There are 3 nested groupings, the coarsest first. Each group lies inside one group of the grouping before and may be the whole of it. The rows also spread widely along 10 directions, which tell nothing about the answers.
In the rows, 128 means zero.
Known rows, each followed by its group in each grouping:
[ 95  79 144 157 123  88 154 145  98 151 114 147 104 150 145 138 122 123
 178 103 144 134 119 149  99]
Q_436 Q_110 Desu
[148 163  90 152  74 174  86  96  81 176 125 143 147  96 114 108 129 138
 153 160 121 104 135 147 102]
Q_436 Q_364 ribuk
[122  80 159 159  90 116 109 207  61 119 101  55 189 102 118 192 117 175
 126 132 135 108 183 145 100]
Q_436 Q_364 lok
[128 155 130 117 125 104 157  90 129  97  93 164 112  79 135 159 214 104
 112 120 137 204 135 193 108]
Q_436 Q_473 tir
[108 143  91 136 153 140 151 103 155 121 104 122 145  66 125 133 165 117
 111 158  95 163 109 140 123]
Q_436 Q_110 lelu
[159  98 116 134  58 183 105 130  76 131 116 179 135 140  92 142 105 109
 164 116 113  95 165 132  88]
Q_906 Q_761 rora
[ 88 180 140 115 189 125 137 117 181 152 165 190  65 221 160  89 146 128
 157 122 144 142  88 123 126]
Q_906 Q_762 dos
[139 103 136 126 159 115 151 155 150 102 137 136 129 165 130 150 109 110
 123 104 126 127 129  96 127]
Q_551 Q_648 bivuv
[ 85  84 101 173  90 140 162  86 122 181  76 191  92  68  89 134 159  90
 136 123 116 187 109 164 128]
Q_551 Q_197 reze
[120 120 169 162 149 119 126 145 137 149 162 104 134 148 157 135 133 161
 108 137 151 106 161  96 157]
Q_906 Q_762 toli
[143 128 112 116 110 118 142 113 135 112 107 163 122 127 101 138 127 112
 127 119 118 162 122 128 140]
Q_809 Q_79 reviv
[109 113 140 140 180 122 151 123 160 124 155 146 115 169 152 129 137 116
 121 113 143 131 137  96 130]
Q_551 Q_197 gekav
[149 112 165 149  61  93 107 157  82 126 135 168 121 144 124 156 159 170
 134 115 166 128 160 163 122]
Q_809 Q_79 Gade
[140 119 130 134 164 123 153 112 177 116 148 139 132 144 120 124 127 119
 100 127 132 140 141  69 170]
Q_809 Q_671 Seru
[122 131 129 128 174 107 147 138 173  97 133 128 129 145 141 129 128 128
 133 129 113 134  99 100 140]
Q_906 Q_762 Fazog
[ 79 107 142 119 201 112 161 174 167 110 120  87 142 152 138 147 106 129
 124 122 116 152 128  93 134]
Q_436 Q_473 Vepi
[180 102 168 151  46  84 117 122  98 116 121 198 110 112 111 153 177 152
 114 110 156 155 138 161 158]
Q_906 Q_761 bilo
[ 82 107 177 131 205  56 161 162 172 136 141  91 115 176 162 122 110 146
 119 107 147 162 105  90 174]
Q_436 Q_473 gibob
[134 120 123 123 154 125 144 120 137 123 118 105 146 117 133 130 109 107
 124 126 116 140 136  95 141]
Q_436 Q_473 tir
[102 217 125  87 160 195  96 149 124 126 119 103 125 170 125 134 147 142
 122 147 113 143 165 161  68]
Q_436 Q_364 ribuk
[208 124 114 102  88 127 151 115 113  49 110 179 135 117 109 163 135  79
 127 100 112 147 151 138 111]
Q_906 Q_762 toli
[190 135  93 149 127  98 130 121 154  49 171 157 183 103 139 147 168 156
 124 152 135 100 115  89 137]
Q_809 Q_79 Gade
[160 118 123 149  74 150 111 135 117 160 115 127 153  91  76 139 115 151
  95 146 122 148 153 106 169]
Q_436 Q_364 lok
[102 143 134 149 133 106  72 204  87 120 167 111 155 192 167 128 120 212
 200 149 154  44 109 138  67]
Q_809 Q_79 Gade
[196 129  81 135  82 145 107 139 138  84 142 168 173 111  82 136 114 151
 125 152 109 104 123  76 147]
Q_809 Q_79 Gade
[183 233 158  38 135 115 107 126 131  70  96 110 102 158 118 126 147 116
  78 115 113 212 130 173 129]
Q_436 Q_364 ribuk
[162 154 150 101 154 127 149 100 174 103 152 178  90 185 133 117 137  95
 108 103 128 158 139 103 156]
Q_906 Q_762 Fazog
[ 81  49 119 224  90 113 142 150 108 171 128 152 162  79 118 170 156 173
 150 149 147 105 147 121 128]
Q_809 Q_79 Gade
[138  97 146 122 118 112 170 162 162  97 110 184 102 144  90 169 135 113
  99  94 124 189 144 112 159]
Q_906 Q_762 toli
[ 96 120  98 155 141 121 159 125 155 140  97 139 137  84 109 142 155 130
 124 143 111 179 106 125 141]
Q_436 Q_364 ribuk
[ 98  63 118 173 119  92 135 191 113 140 122 150 133 141 127 149 100 150
 182 118 134  96  84 120 105]
Q_551 Q_648 bivuv
[118 142 122 115 174 116 149 112 159 107 122 126 127 142 134 120 132 110
 126 126 119 145 113 108 130]
Q_809 Q_671 Seru

New rows. What belongs after each?
[119 142  91 148 127 120 114  92 134 160 101 112 139  72 114  90 118 136
 135 168 105 131  71 112 160]
Q_809 Q_671 Seru
[120  99 156 120 137 122 142 180 130 121 126 121 124 174 122 146 100 135
 122 109 129 141 153 111 123]
Q_436 Q_110 lelu
[135 150 147 120 136 120 106 111 110 122 137 131 117 164 163 109 136 132
 156 125 133 108 113 146 106]
Q_906 Q_761 rora
[ 97 135 119 133 166 201 123 161 132 135 123  60 181 124 115 163 119 140
 102 152 105 116 194  99 100]
Q_436 Q_364 lok
[142 158 187  97 182 115 159  96 160  91 123 100 109 148 156 145 165  92
  66 106 127 179 179 135 149]
Q_906 Q_762 Fazog
[111 120 179 131 123 109 156 115 124 152  84 100 113  96 113 165 166 120
  63 112 138 221 176 161 167]
Q_436 Q_364 lok
[100 149 161 138 153 135 116 131 117 171 120  50 144 121 141 134 130 155
  93 147 131 144 164 129 146]
Q_436 Q_364 lok
[137 121 139 119 124 126 141 131 126 129 132 162 105 162 125 129 123 111
 131 110 133 152 140 133 121]
Q_436 Q_110 lelu
[153 126 146 126 157  93 176  67 177 119 133 164  99 129 145 120 150  82
  98 112 132 178 127 106 183]
Q_906 Q_762 dos
[161 133 125  86  58  92 130 153 129  98  56 185  87 121  45 138 114 126
 107 101 101 229  86 153 173]
Q_809 Q_79 Gade
[107  96 133 148 154  80 146 176 135 100 109  85 167  93 142 161 137 157
 128 135 128 141 116 114 134]
Q_436 Q_473 tir
[185 105 175 111 115  54 114 226 150  58 166 138 138 217 113 153  87 192
 117  99 161 123 125  66 177]
Q_809 Q_79 reviv
[114 123 100 133 150 137 130 142 144 120 117 124 145 128 116 119 112 132
 147 143 113 115 106  96 124]
Q_809 Q_671 Seru
[163 143 144 123 108 123 125 102 105 124 133 159 107 146 141 126 137 107
 133 113 136 131 148 146 121]
Q_906 Q_762 toli
[ 88 124 143 130 102 179 128 142 100 180 102 165  86 160 103 142 120 109
 142 112 121 146 173 158  97]
Q_906 Q_762 toli
[189 111 118 158 115 118 162  59 142 124 162 185 140 112 136 130 155  92
 113 116 151 142 162  96 159]
Q_436 Q_364 ribuk
[153 114 148 135 126  97 125 131 122 115 145 115 143 153 138 133 106 141
 126 122 140 115 146 101 149]
Q_809 Q_79 reviv
[ 84  99 110 188 145 141 136 153 130 129 161 143 175 131 148 165 161 167
 161 152 148  77 158 114  83]
Q_809 Q_79 reviv
[136 104  73 160  99 140 147  97 150 122  75 132 169   5  70 145 151 123
  93 168  87 165 113 107 166]
Q_809 Q_671 Seru
[147 110 133 153 157  89 131 157 139  76 168  97 185 139 159 153 131 171
 129 143 145  82 139  81 132]
Q_809 Q_79 reviv
[144 160 114 123 146 142 131  92 138 130 129 117 144 119 130 122 138 116
 116 141 119 146 132 123 131]
Q_436 Q_364 lok
[114 151 135 141  73 150  85 124  76 180 114 145 110 136 112 122 135 153
 145 140 134 126 150 170 110]
Q_809 Q_79 Gade
[100 117 113 136 159 134 145 145 145 129 101 100 138 113 121 134 105 121
 129 140  93 137 114 100 134]
Q_906 Q_762 toli
[149 151 122 132  79 143  93 112  84 143 105 140 124 105 119 118 131 129
 147 141 112 116 121 167 108]
Q_906 Q_762 Fazog
[149 188 170  84 114 161  79 150 112 150 158 167  74 250 127  96  96 136
 146 109 144 111 153 135 112]
Q_906 Q_762 dos
[177  89 121 142  80 129 121 157 104 128 120 129 160 127  90 140  75 130
 130 120 120 119 148  83 150]
Q_436 Q_364 ribuk
[144 173 168  69 211 149 124 165 130  49 131  28 157 191 168 153  97 110
  99 117 102 109 188 105  93]
Q_906 Q_762 toli
[137  85 115 161 134  76 177  96 144 118 125 169 120 100 141 133 150 102
 143 119 135 155  98 120 143]
Q_436 Q_110 Desu
[115 141 149 108 117 144 132 158 111 131  93 133 112 155 105 156 131 122
 120 108 126 177 166 158 105]
Q_436 Q_364 ribuk
[ 76 158 111 146 141 182 116 116 141 186 171 205  93 207 130 107 143 139
 172 134 146 109 143 125  95]
Q_809 Q_79 Gade
[148 152 125 127  96 144 111 118 103 131 127 166 110 133 120 128 152 130
 139 131 134 136 143 160  98]
Q_436 Q_110 Desu
[ 97 150 129 154  82 104  72 176  98 207 120 139 106 147 111  92 108 205
 169 154 143 127  65 148 141]
Q_436 Q_364 ribuk
[137 159 141 103 146 154 110 162 129 118 138 131 116 186 127 135 111 131
 122 119 124 117 143 128 100]
Q_551 Q_648 bivuv
[ 99  59 111 175 108 109 168 157 156 153  89 139 137  61  80 150 124 144
 106 138 106 180 102 100 179]
Q_436 Q_110 lelu
[158 111 165 152 132 133 141  88 124 132 175 150 132 156 152 139 157 112
 104 113 169 106 210 105 136]
Q_809 Q_671 Seru
[156 122 135 128 107  90 114 122  87 118 145 143 130 177 154 118 103 128
 180 109 150  94 119 137 106]
Q_809 Q_79 reviv
[153 193 101 111 115  94  98  84 122 118 106 136 121  96 129  88 151 136
 142 155 118 143  56 162 131]
Q_809 Q_671 Seru
[127  82  89 167  99 129 122 138 114 137 127 172 132 122 112 122 112 127
 180 129 125  99  91 119 104]
Q_551 Q_197 reze
[114 142 138 123 120 147 107 153 114 162 132 139 112 164 120 120 110 144
 142 128 138 131 144 120 122]
Q_436 Q_473 tir
[ 79 130 116 147 171 140 144 121 145 124 121 132 122 118 146 140 177 121
 135 137 127 143 122 152  90]
Q_551 Q_197 reze
[176 160 172 125  73 116  92 150 111 111 114 120 136  97  94 154 172 178
  54 143 147 161 174 149 167]
Q_809 Q_671 Seru
[164 153 158 154 137  89 104  92 123 152 184 141 115 151 182 103 154 149
 122 136 171  96 117 130 145]
Q_551 Q_648 bivuv
[125  83 105 155 134  67 153 176 144  90 125 169 133 132 133 152 131 144
 168 117 133 121  59 124 113]
Q_551 Q_648 bivuv
[162 148 135 121  95 130 125  95 103 132 120 163 101 126 123 123 151 108
 127 119 134 158 146 165 116]
Q_436 Q_110 Desu
[119 154 108 117 171 209 158 119 177 109 138 162 129 150 110 152 149  94
 100 131 105 143 185  97 108]
Q_906 Q_762 toli
[ 82 167 145 146 174 161 117 147 142 133 157 119 140 151 168 149 187 162
 125 157 144 100 166 145  83]
Q_906 Q_762 dos
[204 145 162 108  90  79 136  88 132  79 152 238  78 176 136 128 179 116
 131  87 164 164 118 153 146]
Q_906 Q_761 bilo
[167 163 113 125  73 140  99 102  96 139 119 164 113 109 113 110 147 128
 136 144 125 136 123 165 112]
Q_436 Q_110 Desu
[116  84 141 161 108 132 131 140 121 162 113 121 136 108 109 134 101 135
 127 134 111 121 141 103 154]
Q_906 Q_762 Fazog
[ 98 102 138 128 198 143 162 147 187 150 145 110 116 190 125 113  59 109
 118 116 104 132 132  31 176]
Q_906 Q_762 toli
[161 126 112 141 117 152 129  53 113 148 122 116 148  88 125 107 119  88
 114 140 114 117 155 107 145]
Q_809 Q_671 Seru
[112 134 124 154 117 133 109 157 131 146 119 131 133 107 114 144 150 165
 113 150 127 128 116 143 125]
Q_551 Q_648 bivuv
[164 101 147 130  90 130 126 162 103 103 144 165 138 153 117 165 126 128
 138 107 150 119 182 128 108]
Q_436 Q_473 Vepi
[137 104 148 155 118  95 145 130 127 115 120 118 156  71 129 163 164 140
  96 138 139 158 152 134 151]
Q_436 Q_473 Vepi
[182 187 142 116 153  90 115  63 149 102 156 128 122 129 175  91 159 121
 114 142 134 126 102 131 158]
Q_906 Q_762 Fazog
[100 145 141 144 170 107 154 105 163 144 152 147 106 137 163 119 180 135
 115 137 146 160 118 140 139]
Q_436 Q_110 lelu
[147 158 100 137 131 106  96 188 125  39 145 127 186 115 143 161 181 192
 154 164 138  80 106 142  68]
Q_809 Q_671 Seru
